There are 9 hidden switches. A switch that is on adds its own fixed numbers to the row, and there is some noise. The rows also spread widely along 12 directions, which tell nothing about the answers.
Known rows, each followed by its switches (1 for on, 0 for off):
[-1.48,+2.55,-0.67,-0.54,-3.03,-2.86,-3.15,+1.04,-1.38,-3.20,-3.04,-2.32,-1.92,-0.13,-1.47,+1.04,-1.69,-0.98,-1.28,+0.55,-0.06,-2.73,+1.76,+5.01,+1.54,-0.38,-1.06,+1.11,+1.11,-0.55,-2.35]	1 1 0 1 1 0 1 0 1
[-0.86,+2.84,+2.85,-1.07,+2.17,+0.61,-4.23,-0.49,+1.30,-0.65,+0.62,+3.86,-1.99,-0.15,+0.33,-0.81,-4.38,+0.41,-0.59,+0.90,+1.37,-1.27,-2.84,+1.13,+0.49,-1.03,+1.69,+1.94,+2.24,-5.02,-2.01]	0 1 1 1 0 0 1 1 0
[-0.26,+2.54,-4.88,+2.12,-2.96,-0.01,-0.28,+1.82,+2.32,-4.53,+0.47,-2.37,+0.15,-1.15,+0.28,-1.11,+2.06,+2.04,-0.28,+3.49,-1.78,-0.71,+0.02,+3.17,+0.68,+0.64,+0.98,+0.67,+1.19,+4.67,-7.91]	0 0 1 0 1 1 1 0 1
[-1.93,-1.60,-1.44,+2.05,+1.28,+1.11,-6.40,+0.39,+1.52,+2.53,-2.95,+0.86,+0.95,-3.60,+2.77,+1.10,-2.98,-0.67,+1.62,+1.02,+2.37,-2.05,-2.85,+4.14,+0.57,+2.01,+2.30,-0.87,-0.98,+1.35,-2.39]	0 1 0 0 1 0 1 1 0
[+2.23,+0.74,-0.10,+0.60,+0.06,+1.12,-0.33,-1.90,+1.21,-2.15,-0.14,-0.04,+2.97,-2.80,+1.55,+1.10,+0.59,+0.18,+4.48,+1.58,-1.41,-4.59,-1.57,+3.45,+1.25,-2.85,+1.55,+0.86,+0.14,+3.03,-1.95]	0 1 0 1 0 0 1 0 0
[-2.12,+1.08,+0.26,+2.39,+1.64,+0.77,-3.18,-2.14,-2.04,+5.43,-2.06,+4.35,-1.08,-1.49,+0.02,-1.79,-1.82,+2.63,+0.87,-1.00,+0.66,-1.91,-2.14,+0.00,+0.92,+2.87,+0.92,-1.01,-2.61,-3.68,+1.24]	0 1 1 0 1 1 1 0 1
[+0.16,+3.69,-0.61,+1.33,-1.28,+0.71,+1.99,+0.42,-0.27,-1.83,+1.30,+1.16,-1.85,+1.16,-2.67,-1.57,+0.48,+3.48,-1.03,+2.03,-2.82,+1.17,-0.01,-0.72,-0.03,+1.51,+0.37,-0.45,+1.23,-0.51,-1.32]	0 1 0 0 0 1 1 0 0
[+0.78,-0.63,-0.44,+0.14,-0.24,-2.57,-3.26,-1.35,-3.06,+1.54,-1.74,+2.21,-0.99,+0.04,+1.00,+1.23,-1.23,-3.92,+1.57,-1.63,+0.70,-2.47,-0.15,-2.18,+0.95,-0.07,+0.04,+0.20,-0.13,-2.47,-0.10]	0 1 1 1 0 0 0 1 1
[-0.41,+3.45,+1.38,-1.87,+4.66,-1.25,-1.38,-3.24,-1.85,-0.08,+0.87,+4.19,-0.35,-2.06,-4.29,+0.44,-0.64,+0.36,+2.54,+0.36,-1.26,-0.68,-2.79,-2.79,+2.13,+0.91,+1.69,+1.45,-0.62,-2.45,+2.48]	1 0 0 0 0 0 0 1 1
[-1.59,+2.59,-0.53,-0.87,+2.29,-3.27,-0.87,-4.23,-2.47,+2.18,-2.54,+3.50,+0.99,+0.04,+0.60,-2.31,-2.48,-2.96,+1.76,-2.02,-0.11,-2.56,+0.63,-2.05,+2.79,-1.65,+1.96,+1.98,-1.96,-2.30,+3.42]	0 1 1 1 0 1 0 1 1
[-0.76,-1.87,-3.37,+0.43,-0.24,+0.32,-1.57,-0.05,+2.14,-0.06,-2.28,+0.54,+2.44,-2.53,+2.96,-2.62,-0.37,-0.13,+0.70,-4.07,+1.71,-2.37,-1.34,+1.78,+1.65,+0.88,+1.23,+0.53,-2.06,+0.29,-4.07]	1 0 1 1 1 0 1 1 1
[-0.14,+1.80,-1.50,+0.65,+1.80,-2.35,-2.70,-1.41,-0.33,+2.08,-1.64,+1.87,+1.14,+0.15,-1.01,+1.29,-0.08,-0.77,+3.76,-0.25,+0.45,-3.13,-2.07,-0.94,+1.32,+1.26,+1.11,+1.22,-2.47,+0.46,+0.18]	0 0 0 0 1 0 1 1 1
[-0.92,+3.76,-0.61,-2.59,+2.26,-2.28,-3.70,-4.13,-2.69,+1.67,-1.02,+1.90,+1.67,+0.26,+0.71,+0.32,-1.69,-2.35,+3.97,-0.57,+2.37,-6.49,-0.19,-0.01,+1.40,-3.20,+1.11,+4.86,-1.73,-1.97,-1.82]	0 0 0 1 0 0 1 1 1
[-0.32,+1.77,-0.93,-1.02,-0.51,-0.19,-0.08,-0.35,-0.46,-2.86,-1.56,-0.42,+0.46,-0.54,-1.38,-1.49,-1.72,+0.08,+0.11,-0.25,-1.35,-1.44,-0.42,+0.93,+1.87,+0.41,+1.99,+0.77,+0.44,-0.09,+0.74]	1 0 0 0 1 1 0 1 1
[+0.39,+1.42,-1.88,+0.93,-1.88,+2.09,-0.09,-0.37,-2.29,+1.99,-1.11,+1.85,-0.17,+2.60,+3.08,-3.35,-4.17,-1.22,-1.25,-0.45,-0.27,-0.96,+0.97,-2.44,-0.41,+0.47,+1.90,+0.12,+0.41,-3.44,+0.34]	0 1 0 1 0 1 1 0 1
[+0.88,-1.62,-1.23,+0.34,-2.60,-0.02,-0.86,+1.23,-0.33,+0.56,+0.24,-0.22,-1.26,+2.31,+2.74,-1.10,+0.29,+0.99,-2.21,-3.43,+1.53,-1.29,+1.14,-0.16,-0.45,-0.36,-2.60,-0.33,-0.01,-3.28,-3.43]	0 0 0 0 0 0 0 0 1
[+1.25,+1.89,+0.12,-0.35,-2.83,+3.66,+0.71,+0.84,-0.86,-2.50,-1.32,-0.74,+2.12,+3.44,-0.83,-0.75,-4.19,+2.46,+1.99,+0.53,-0.74,-3.57,-1.17,+1.82,-0.54,+0.02,+2.39,+1.46,+0.97,+0.15,+2.41]	1 1 1 0 0 0 0 0 1
[+0.38,+0.98,-5.41,+3.52,-1.17,-1.50,+0.49,+0.53,+1.40,-0.96,-1.67,-0.85,+2.02,-0.14,+0.44,+0.65,+0.73,-1.41,+2.69,+2.56,-2.64,+0.45,-0.39,-0.51,+1.59,+1.95,+2.53,-1.33,-0.81,+5.61,-1.19]	0 0 1 0 0 1 1 1 1
[+1.72,+2.32,-0.82,-0.29,-1.09,-1.11,+0.97,-0.13,+0.12,-2.18,-0.26,+0.15,+0.68,+2.34,-1.54,+0.78,-1.00,-0.92,+1.54,+0.55,-2.11,-1.13,-0.50,-1.03,+1.15,-0.62,+0.86,+0.67,+0.66,+0.49,+1.80]	0 0 0 1 0 0 0 1 1
[-1.38,+3.96,-1.86,+2.28,+1.79,-2.98,+0.93,-3.08,+1.88,+1.58,-1.16,+3.13,+1.66,-0.61,+1.36,-3.70,-1.27,+0.57,-0.49,+0.38,-3.24,+0.32,+0.32,+1.32,+4.24,-1.08,+1.82,-0.69,-2.11,+0.75,+1.83]	0 0 1 1 1 0 1 1 0
[-0.90,+2.78,+1.29,-0.06,+1.31,+0.39,-0.13,-2.64,-2.29,+1.61,-0.49,+3.44,-1.66,-0.64,-1.63,-2.62,-2.38,+1.42,-1.20,-0.28,-1.98,+0.36,-0.37,-0.78,+2.06,+0.97,+0.76,-0.20,-0.44,-4.36,+3.66]	0 0 1 1 1 0 0 0 1
[-0.61,+3.08,-0.34,-1.02,-2.77,+1.93,+0.64,+0.99,+0.29,-2.52,-3.79,-1.87,+1.56,+4.38,+0.13,-1.40,-7.18,-0.97,+0.53,+1.47,-0.45,-2.23,+0.84,+2.57,+0.04,-1.21,+3.47,+2.30,+1.51,-0.67,+4.38]	0 1 0 1 0 1 1 0 1
[+1.85,-0.51,+1.31,-0.79,-0.83,+1.37,+0.74,+0.70,+1.04,-3.85,-0.84,+0.38,+0.46,+0.48,-0.58,+0.10,-2.35,-0.05,+1.20,-0.39,-0.89,-0.80,-1.48,+0.38,+0.19,-0.41,+1.83,+0.57,+2.03,-0.32,+1.35]	0 1 1 0 0 0 0 1 0
[-2.17,+3.55,-3.10,-1.87,-2.17,+4.02,+2.36,-1.74,-2.18,-2.28,-1.33,+0.44,+2.43,+0.51,+0.48,-7.12,-4.09,+2.46,-1.65,-1.51,-0.84,-1.68,+1.61,+0.90,+0.42,+0.51,+3.70,+3.10,-0.07,+0.14,-1.30]	1 1 1 1 1 0 0 1 0
[+2.45,+2.03,+1.83,+1.07,+3.51,+1.54,-1.87,-3.22,+0.38,+0.09,+1.04,+5.44,+1.47,-3.91,+1.06,-1.41,-1.40,+0.44,+3.12,+1.40,-2.38,-2.84,-4.78,-0.46,+2.34,-0.85,+3.08,-0.03,+0.35,-2.15,+0.00]	1 1 1 1 1 0 1 0 1
[-1.06,-0.17,-1.23,+1.02,+1.50,+0.83,-6.08,+4.22,+5.59,+0.28,-1.44,+1.86,-0.18,+1.28,+3.37,-0.80,-5.34,-0.86,-1.82,+0.08,+2.60,+0.52,-4.78,+1.82,+0.39,+2.24,+2.48,-0.14,+0.70,-2.47,-2.63]	1 0 1 1 1 0 1 0 1

New rows. What belongs after each?
[+1.43,+1.24,-1.80,+0.84,-3.07,+3.34,+0.69,+3.16,+4.51,-3.96,-0.17,-2.18,+2.24,+1.17,-2.18,+0.79,+0.36,+4.31,+2.74,+0.92,-0.74,-2.51,-3.50,+3.67,-1.07,+1.78,+1.64,+0.87,+0.25,+4.24,-3.19]	0 0 0 1 1 0 1 1 0
[-1.03,+1.04,+0.84,+0.99,-3.57,+0.25,-4.21,-0.44,-1.53,-0.94,-5.67,-2.63,+0.89,-0.92,+0.27,+1.61,-5.08,-0.74,+2.15,+0.98,+0.24,-6.49,+0.09,+8.37,+2.05,-1.34,+1.76,-0.43,+0.27,+0.68,+2.58]	1 1 0 1 1 1 1 1 1
[-0.60,+3.84,-0.76,+1.44,+1.42,-5.53,-1.75,+0.04,+2.62,+1.29,+0.48,+1.83,-1.12,+2.10,-0.29,+0.91,+1.48,+0.31,-0.39,+0.48,-1.03,-0.33,-0.46,+0.82,+2.41,-0.92,-1.98,-0.12,-1.53,-0.61,-1.43]	0 0 0 1 0 0 1 0 0
[+3.11,-0.99,+2.28,-2.91,-2.23,-3.39,+0.76,+1.12,+2.51,-8.60,-1.84,-3.99,-0.49,-1.14,-0.42,+2.37,+0.25,-3.94,+0.65,-0.71,-1.10,-2.65,+0.96,+4.52,+2.14,-4.20,-0.80,+1.74,+3.49,+0.19,-0.60]	0 0 0 1 1 0 1 0 0
[-0.70,+3.91,-1.73,-0.60,+0.06,+0.24,-1.44,-0.82,+0.14,-2.34,-0.26,-1.35,+1.93,+0.58,+0.26,+0.49,-2.10,+0.07,+1.39,+3.99,-0.82,-2.65,+0.31,+3.03,+1.19,-2.13,+1.95,+2.53,+0.70,+2.62,-1.25]	0 0 0 0 0 0 0 0 1
[+1.50,+0.79,-2.30,+4.24,-2.22,+5.21,+0.85,+0.13,+1.94,+0.37,-0.12,+1.33,+3.28,+0.18,+2.76,-3.17,-2.54,+4.70,+0.46,+1.61,-3.10,-0.86,-1.78,+2.19,+0.54,+0.95,+3.10,-2.60,-0.34,+2.75,+0.45]	0 1 0 0 1 0 0 1 1
[-2.00,-0.42,-0.48,-2.31,+1.45,+1.50,-0.75,+0.37,+1.30,-3.41,-2.48,-1.08,+1.43,-3.37,-4.09,+0.94,-1.27,+0.99,+2.83,-0.71,+0.77,-0.85,-2.59,+2.04,+1.08,+2.32,+2.51,+1.20,-0.40,+1.64,+1.20]	1 0 0 0 0 1 0 1 1
[-0.28,+0.50,+1.57,-0.44,+0.92,+2.12,+1.70,+1.22,+4.48,-1.89,-0.18,+1.57,+0.05,-0.77,-4.96,+0.24,+0.93,+5.47,+2.86,-2.22,+0.02,-0.55,-4.95,+0.99,-0.08,+2.69,+0.96,+0.47,-0.83,-0.56,+0.48]	0 0 1 1 0 1 1 1 0
[-0.14,-2.77,-2.98,+2.13,+1.42,+2.26,-0.22,-1.37,+2.37,+0.73,-1.81,+1.15,+2.70,-4.42,+5.24,-3.26,-1.61,-1.00,-0.50,-1.06,-0.56,+1.08,-0.52,+1.45,+2.22,+0.40,+2.53,-1.58,-0.99,+0.81,-0.69]	0 0 0 0 1 0 1 0 1
[-2.76,-0.34,-2.49,-0.66,+1.83,-0.05,-3.84,-1.05,-1.00,+0.75,-1.54,+0.11,+0.27,-3.48,-0.03,+0.58,-0.47,-0.80,+1.33,+0.33,+2.05,-1.05,-0.54,+1.13,+0.86,+1.44,+0.91,+1.56,-1.16,+0.85,-2.99]	0 0 1 0 0 0 0 0 1
[+0.30,+1.23,-2.22,+5.14,-1.17,+1.42,-4.00,-1.48,-1.60,+4.40,-2.52,+2.19,+1.71,-1.26,+1.73,+0.84,-2.51,+0.52,+3.58,+2.69,-1.49,-3.63,-2.32,+2.34,+1.31,+1.84,+2.66,-2.34,-1.81,+2.25,+0.80]	0 1 1 1 1 0 1 1 1
[+1.99,-0.72,+1.99,-0.88,+3.41,-1.78,-2.52,-0.47,+1.87,-1.31,+0.13,+2.83,-0.71,-2.08,+0.88,+1.62,-1.57,-3.61,+1.37,+0.38,-0.51,+0.20,-3.22,-1.21,+2.31,-1.37,+1.14,+0.05,+1.59,-2.73,+1.34]	0 0 1 1 0 0 0 0 1
[-5.87,+1.84,-2.56,-0.57,+1.59,+1.90,-4.39,-1.68,-1.26,+0.92,-0.95,+1.33,-1.01,-5.49,+1.06,-3.70,-2.80,+2.18,-3.79,+0.20,+1.66,+0.54,+1.22,+4.17,+1.71,+1.19,+0.76,+0.77,-0.62,-1.56,-5.11]	1 1 0 1 0 0 0 0 1
[-2.04,+4.48,+1.60,-1.92,+1.44,-2.37,-5.75,-0.73,-2.42,+0.39,-1.64,+1.88,-2.21,+2.40,-0.18,+0.77,-6.14,-2.87,-0.65,+2.33,+1.43,-2.48,-0.16,+1.15,+0.99,-1.68,+1.31,+3.18,+1.59,-4.44,+1.11]	0 1 1 1 0 0 0 0 1
[-0.81,+1.70,+1.78,-1.24,-1.92,-0.25,-3.69,+0.52,-2.09,+1.32,-1.73,+0.48,-2.24,+2.82,+0.31,-1.29,-4.01,+0.71,-2.37,-2.23,+1.58,-3.73,-0.11,+2.29,+0.76,-0.44,-0.80,+0.40,+0.19,-6.02,+1.03]	1 0 0 1 1 1 0 0 1
[-2.33,-0.29,-1.54,+1.31,-0.12,+0.57,-1.02,+0.82,+2.60,+1.45,-2.06,-0.30,+0.47,-0.05,+1.45,-1.56,-1.70,+2.07,-1.04,-0.98,+1.10,+0.20,-0.16,+3.37,+0.82,+0.90,+0.35,-0.98,-1.49,-0.22,-0.35]	0 0 0 0 0 1 1 0 0
[+3.35,-0.17,-0.96,+2.99,-4.84,+0.59,+0.61,+0.84,+0.00,+0.22,-0.72,-0.18,+1.22,+2.73,+3.46,-0.93,-0.17,+1.09,+1.09,-1.38,-1.45,-4.55,-0.29,+1.95,+0.38,-1.45,-0.41,-2.04,-0.06,+0.04,-1.53]	1 1 1 1 0 1 1 0 0
[+2.05,+1.14,+1.50,+2.37,+2.19,-0.38,-1.61,+1.25,+5.94,-1.32,+0.68,+3.52,-0.02,-1.15,+0.50,-0.01,-0.06,+1.80,+0.91,+0.98,-2.18,-0.23,-5.48,+1.03,+1.66,-0.15,+1.47,-1.55,+0.55,-1.07,-0.40]	0 1 0 1 1 1 1 0 1
[-0.89,+3.49,+3.42,-3.76,+3.54,-1.39,-3.78,-3.11,-0.49,-2.83,-1.91,+0.96,+0.54,-2.51,-1.72,+2.15,-3.68,-2.49,+4.01,+1.97,+1.23,-5.03,-1.73,+3.41,+2.02,-3.86,+2.23,+4.80,+1.19,-2.06,+1.34]	0 1 0 1 0 0 1 0 1
[-0.23,+2.20,-0.72,-0.68,-2.02,+1.57,-2.25,+3.38,+0.61,-2.34,+0.31,-0.81,-2.33,+2.83,-0.99,-0.28,-3.53,+0.11,-3.09,+2.46,-0.17,+1.25,-0.82,+0.41,-1.02,+2.31,+1.08,+0.71,+2.67,-1.46,-1.77]	0 0 0 1 1 0 0 0 0
[+3.17,-1.77,-2.27,+4.21,-2.21,+6.74,+0.32,-1.71,-1.75,+4.12,-0.99,+3.36,+2.72,-0.10,+5.56,-3.88,-4.64,+0.06,+1.12,-0.23,-1.77,-1.25,-1.72,-2.37,+0.07,+2.01,+4.14,-3.10,-0.41,-1.59,+1.97]	0 0 1 1 1 0 1 1 1
[+3.10,-1.55,+0.61,+1.90,-3.10,+0.73,-1.22,+1.42,-0.07,+2.04,-1.50,-0.29,-0.10,+3.34,+2.91,+1.56,-2.09,-1.53,+1.19,-0.93,+0.16,-3.15,-0.82,+0.57,-0.32,-0.38,-0.22,-2.03,+0.22,-2.08,+1.79]	0 0 0 1 0 1 1 0 0
[-0.21,+2.41,-1.49,-0.87,+0.68,-4.80,-1.14,+1.18,+0.36,-3.36,-2.15,+0.68,-1.55,+0.48,-3.39,+1.00,-1.44,-4.37,+0.13,+0.38,-1.79,+1.67,-1.00,-2.11,+2.60,+2.52,+1.59,+0.83,+1.11,-0.52,+1.22]	1 0 1 1 1 0 1 1 1
[+1.02,+1.88,+1.70,-0.39,-1.57,+1.74,-1.02,-0.33,-2.79,-3.47,+0.33,+1.96,-3.82,-0.95,-1.33,-0.70,-4.42,-1.37,-1.90,+2.17,-1.79,+1.22,+0.20,-0.98,+0.46,+0.61,+1.69,+0.14,+4.56,-4.70,-0.66]	0 1 1 1 0 0 1 1 1
[-1.63,+2.19,-1.53,-0.55,+2.08,-1.73,+0.51,-2.17,-1.74,+0.46,-1.33,+1.89,-0.27,-0.60,-1.08,-2.58,-1.61,-1.14,-1.33,-0.04,-1.78,+1.96,+1.26,-2.13,+2.23,+1.38,+1.33,+0.67,-0.98,-1.48,+2.96]	0 0 0 0 1 0 0 0 1
[+1.05,+3.83,-1.99,-2.99,+1.07,-1.51,+1.92,-2.47,-2.27,-5.15,+0.64,+0.90,+0.49,-1.21,-3.76,-0.80,+1.38,-1.67,+3.43,+0.93,-1.74,-1.88,-0.37,-3.71,+0.89,+0.35,+2.50,+4.80,+0.85,+1.01,-2.85]	0 0 1 0 1 0 1 1 1
[+0.33,+1.90,-0.16,+1.31,+1.12,+0.86,-0.55,-1.98,-1.27,+0.40,+0.29,+2.45,-0.83,-3.69,-3.49,+0.29,+1.67,+2.24,+2.42,+1.99,-2.89,-0.85,-2.91,-0.45,+1.69,+2.52,+1.42,-0.97,-0.82,+0.59,+0.52]	0 0 1 1 1 1 0 0 1
